There are 3 ways to turn a row about zero (a turn may also mirror it). The second row of each pair is the first, turned, with some noise. The first 27 pairs use one turn. New pairs use 3 turns, one after the other, and a turn may come again.
Known pairs, each followed by its turns in order:
37.7 17.7 -2.9 1.8 -8.6 26.5 7.3 29.5
29.5 -11.1 24.4 -8.3 -17.5 16.8 -36.3 -4.9 -> j78

5.0 3.8 34.3 0.8 33.3 25.5 -27.1 43.4
-13.3 9.0 2.0 63.2 -11.1 -24.3 18.9 -16.2 -> j345

-37.6 -12.1 -42.0 26.7 -3.5 8.1 -5.4 30.7
3.5 -10.7 -29.4 -25.2 -24.8 -21.3 24.3 -38.8 -> j345

46.7 -3.1 -19.3 34.9 -45.3 16.1 -41.1 -36.3
-57.1 28.2 -30.4 -20.5 13.7 40.3 -35.7 -21.9 -> j583

-13.6 27.7 39.5 -15.9 10.4 25.4 -30.9 -45.3
-41.5 49.4 28.8 13.5 4.1 16.4 13.3 31.2 -> j345

-12.7 9.6 28.8 34.2 -6.5 47.0 13.8 34.9
-22.0 -21.5 -35.0 26.0 9.9 -17.6 49.7 -17.8 -> j583

40.4 24.1 -14.4 -31.8 5.2 -37.6 -11.0 18.2
-20.3 -1.9 17.7 3.9 -32.4 53.3 -8.8 20.6 -> j78

-7.3 24.8 26.2 25.3 -35.6 -44.4 37.8 -33.6
20.1 -30.3 53.1 -36.0 6.0 49.0 11.2 18.7 -> j345

-3.5 -46.7 -45.6 -33.9 -0.7 -21.3 45.3 -37.0
39.0 -35.1 23.2 -0.4 2.1 -8.7 -77.5 -13.1 -> j583

-28.3 17.9 14.9 -25.8 8.9 28.8 -42.8 35.0
-23.7 5.8 33.5 -6.0 26.5 -15.7 53.6 19.4 -> j583

37.4 35.6 43.8 6.2 -27.9 -29.0 28.5 -5.4
31.8 7.1 1.8 -27.9 23.7 45.7 -1.5 53.4 -> j78

37.4 42.1 10.2 -14.7 10.6 -42.6 -43.2 47.4
-39.3 2.1 6.7 -38.3 -33.3 64.9 -28.6 14.6 -> j78

-17.0 -19.3 -3.3 -20.0 36.2 -44.3 -1.5 13.5
-51.1 -4.4 -31.5 14.9 -23.6 -0.4 5.3 20.9 -> j78

7.6 -15.7 -44.2 -32.1 46.7 -21.6 23.5 -1.7
24.6 3.3 -56.3 -0.1 49.0 9.1 -22.3 -6.9 -> j345

17.3 -5.2 -9.5 -24.1 13.4 -11.2 -18.3 -38.9
-30.7 7.1 27.1 28.6 14.5 11.6 13.2 6.2 -> j78

30.0 -42.2 8.5 14.9 2.0 -15.9 3.2 11.0
-2.2 20.7 -17.2 39.8 -6.3 -8.3 -32.8 7.7 -> j583

-7.2 31.9 2.0 41.2 -11.1 18.1 -46.4 34.0
-27.6 -19.7 -0.8 11.9 -43.6 -30.9 53.7 4.4 -> j345

-9.3 19.0 -25.0 14.3 -37.5 17.0 23.0 31.3
52.9 -2.1 -11.7 -14.6 -29.0 5.7 3.8 -24.6 -> j78

-28.5 -42.9 12.3 -38.9 46.9 -22.0 -2.5 5.1
31.6 -13.4 37.6 24.2 5.8 -22.0 -12.3 53.7 -> j583

-5.0 2.0 19.5 -9.5 2.0 -8.9 9.5 -2.9
-0.3 -1.5 17.8 6.6 12.3 11.7 -1.9 -5.1 -> j345

37.7 -24.8 45.4 -42.3 0.2 -1.6 -28.1 44.0
-16.4 39.8 46.5 65.8 7.2 -1.7 14.4 15.8 -> j583

37.6 -6.4 -41.6 27.8 10.9 -45.8 -33.3 -26.1
-47.3 -49.3 33.0 5.4 1.1 30.9 36.3 -5.2 -> j78

19.5 39.3 25.5 30.5 35.4 30.6 -4.8 44.1
8.2 31.0 -32.2 16.2 19.0 -0.6 66.2 -7.2 -> j583

4.5 19.7 29.7 12.2 -21.6 -13.3 18.2 42.6
-4.2 12.1 -4.9 24.7 -41.1 -16.0 34.0 -25.0 -> j583

-45.4 0.5 16.9 -22.6 -30.3 30.7 5.0 29.2
30.1 43.8 -39.6 -3.3 -6.5 -11.2 -18.7 -27.6 -> j78

-34.9 9.6 36.2 12.3 -25.4 26.0 39.0 -8.2
-11.3 6.4 40.0 -5.0 -26.9 45.2 -3.0 -33.6 -> j345

-24.7 -21.5 28.6 40.2 30.6 -22.2 43.4 -36.0
54.5 33.0 28.9 -10.2 10.6 44.6 25.4 -19.5 -> j345

New pairs. What belongs after each?
13.8 6.3 -30.9 42.7 30.3 46.1 -5.7 32.7
9.5 21.8 -31.8 -44.5 25.3 3.5 -29.0 -44.4 -> j78 j583 j78

-24.3 39.0 -17.5 -33.2 0.9 -31.0 36.6 -8.7
-37.2 35.2 7.2 15.2 -1.0 -6.8 32.6 45.1 -> j583 j345 j583

-41.1 -2.9 -4.2 17.4 42.3 -32.2 27.0 38.0
18.8 6.7 55.2 -14.9 -26.6 26.3 -40.7 -27.4 -> j345 j345 j78

-17.8 4.1 6.6 45.5 30.3 40.1 -0.9 -5.7
25.7 -23.6 35.1 -43.3 -17.9 -15.6 -8.9 -12.5 -> j583 j78 j345

20.5 -45.1 43.6 -20.6 23.6 39.8 5.5 -1.2
-41.3 32.4 7.6 34.4 40.8 20.9 -27.6 -24.9 -> j345 j78 j345

-38.9 14.0 -5.7 43.1 32.3 31.9 1.6 30.7
-31.4 -13.4 -17.7 23.8 -24.1 -41.1 -22.0 -40.5 -> j583 j78 j583

32.8 -19.0 -29.5 -20.3 -12.1 -24.9 0.8 -44.5
-2.0 -2.2 32.3 -10.0 -40.1 21.5 -18.4 42.5 -> j78 j345 j345

28.4 -15.0 7.0 -14.2 -32.1 -43.5 0.6 -15.4
42.0 16.5 -39.9 -3.3 17.8 3.6 11.6 -3.6 -> j78 j583 j345

22.7 39.6 47.5 -24.3 8.9 -17.9 -27.2 -43.5
35.4 -44.1 -22.8 -1.8 -31.4 4.8 30.5 46.8 -> j345 j583 j78

33.0 33.9 46.7 3.6 33.9 -41.1 -24.6 -24.4
52.7 12.2 24.8 -17.3 -59.6 12.6 -3.1 30.7 -> j345 j345 j345

-41.7 28.8 16.5 -46.4 -5.5 45.3 15.3 -37.4
-27.9 -26.5 -14.3 -11.4 -26.7 50.6 -53.5 28.5 -> j78 j583 j345

3.4 -25.5 36.4 1.2 -17.9 -13.6 -6.6 42.7
36.1 9.6 27.1 -3.4 12.2 1.8 24.6 44.2 -> j78 j583 j583

-29.8 31.4 4.9 -24.8 -18.0 -17.0 -40.9 19.0
18.3 -40.1 29.0 37.0 24.7 21.5 -12.7 3.0 -> j78 j583 j583

17.8 -46.3 -29.1 44.4 -46.4 -17.0 -11.2 47.6
-22.4 23.7 -4.5 -13.7 50.6 -16.8 0.7 81.4 -> j78 j583 j583

-15.0 -7.2 41.9 31.6 26.7 37.7 -8.9 -1.5
-16.5 -0.9 37.6 11.0 -35.7 -5.8 -34.9 -31.9 -> j345 j345 j345

13.0 34.4 23.0 17.9 6.6 21.6 -5.9 40.1
7.0 -24.9 30.9 49.4 17.3 19.2 10.2 -5.8 -> j583 j583 j78

28.1 -35.2 14.7 14.0 -45.8 39.0 -6.5 13.9
8.8 11.3 49.4 3.8 17.6 -51.4 -31.2 -9.1 -> j583 j583 j583

-29.6 1.1 33.5 -27.4 -15.7 37.0 -12.1 -26.7
9.3 -41.9 16.8 44.8 -1.9 -25.4 -5.6 -23.1 -> j345 j583 j583

14.4 -2.2 36.8 -22.6 -41.8 -5.8 -12.6 36.6
-34.9 11.7 -1.9 0.7 -22.2 -56.7 15.0 -10.7 -> j345 j583 j583

-30.2 12.7 -35.4 -21.0 34.3 4.1 -2.8 19.5
-32.5 8.3 37.0 -41.2 3.9 -3.4 -20.4 -10.9 -> j78 j583 j345

-25.0 -25.3 -9.5 -14.9 2.5 23.8 20.8 -24.1
-7.8 -11.0 -15.5 -10.4 1.1 -24.8 -20.5 40.0 -> j583 j78 j583

-36.7 -45.7 19.2 -7.8 -39.5 -12.3 40.1 39.4
-38.1 -25.9 11.0 66.3 18.5 15.1 35.5 4.7 -> j345 j345 j345

38.6 47.2 23.1 41.9 -34.7 -13.4 20.3 -3.2
8.1 7.5 -2.4 -14.5 -24.5 -34.9 69.5 19.8 -> j78 j345 j345

12.9 34.6 30.0 2.9 -4.9 0.6 -36.9 -3.9
14.7 -12.1 11.6 25.2 45.0 -14.3 9.9 17.6 -> j345 j345 j78

-44.7 21.6 -44.9 46.3 -6.8 -29.2 -5.3 -32.5
-5.6 5.0 5.3 -30.1 -76.2 28.6 23.7 11.8 -> j583 j78 j345

-37.5 -7.4 -18.2 -4.7 45.9 44.6 9.5 -13.3
-43.8 -41.0 21.6 -19.7 -19.8 -13.4 -24.3 6.7 -> j78 j583 j345

28.2 2.9 32.9 33.9 -13.4 13.4 42.5 4.8
-20.0 -0.1 -17.1 -8.9 31.6 -15.4 -11.4 -58.8 -> j78 j78 j78

-11.4 3.9 -29.4 34.4 -45.1 11.0 19.0 23.1
7.4 -46.0 -3.8 -29.9 27.5 -21.5 -33.4 5.9 -> j78 j78 j78

-34.7 -9.6 43.2 13.1 37.2 -10.4 -28.5 13.3
-2.5 11.5 1.4 43.2 -54.1 16.5 -28.3 2.0 -> j345 j345 j345

7.3 38.3 21.4 -14.6 41.9 -27.8 -10.1 -25.3
27.7 -21.9 -8.0 36.1 -48.0 -1.5 -13.5 -17.4 -> j78 j583 j583

43.7 39.2 21.7 20.4 -30.7 -39.5 -35.3 24.5
-26.6 -42.9 -0.3 36.1 -38.2 -1.8 10.8 -57.0 -> j345 j78 j78

11.0 18.1 -4.7 -22.5 -39.8 -28.4 5.0 4.5
-24.3 -46.6 0.9 17.9 13.8 -11.1 4.8 -2.7 -> j583 j583 j583

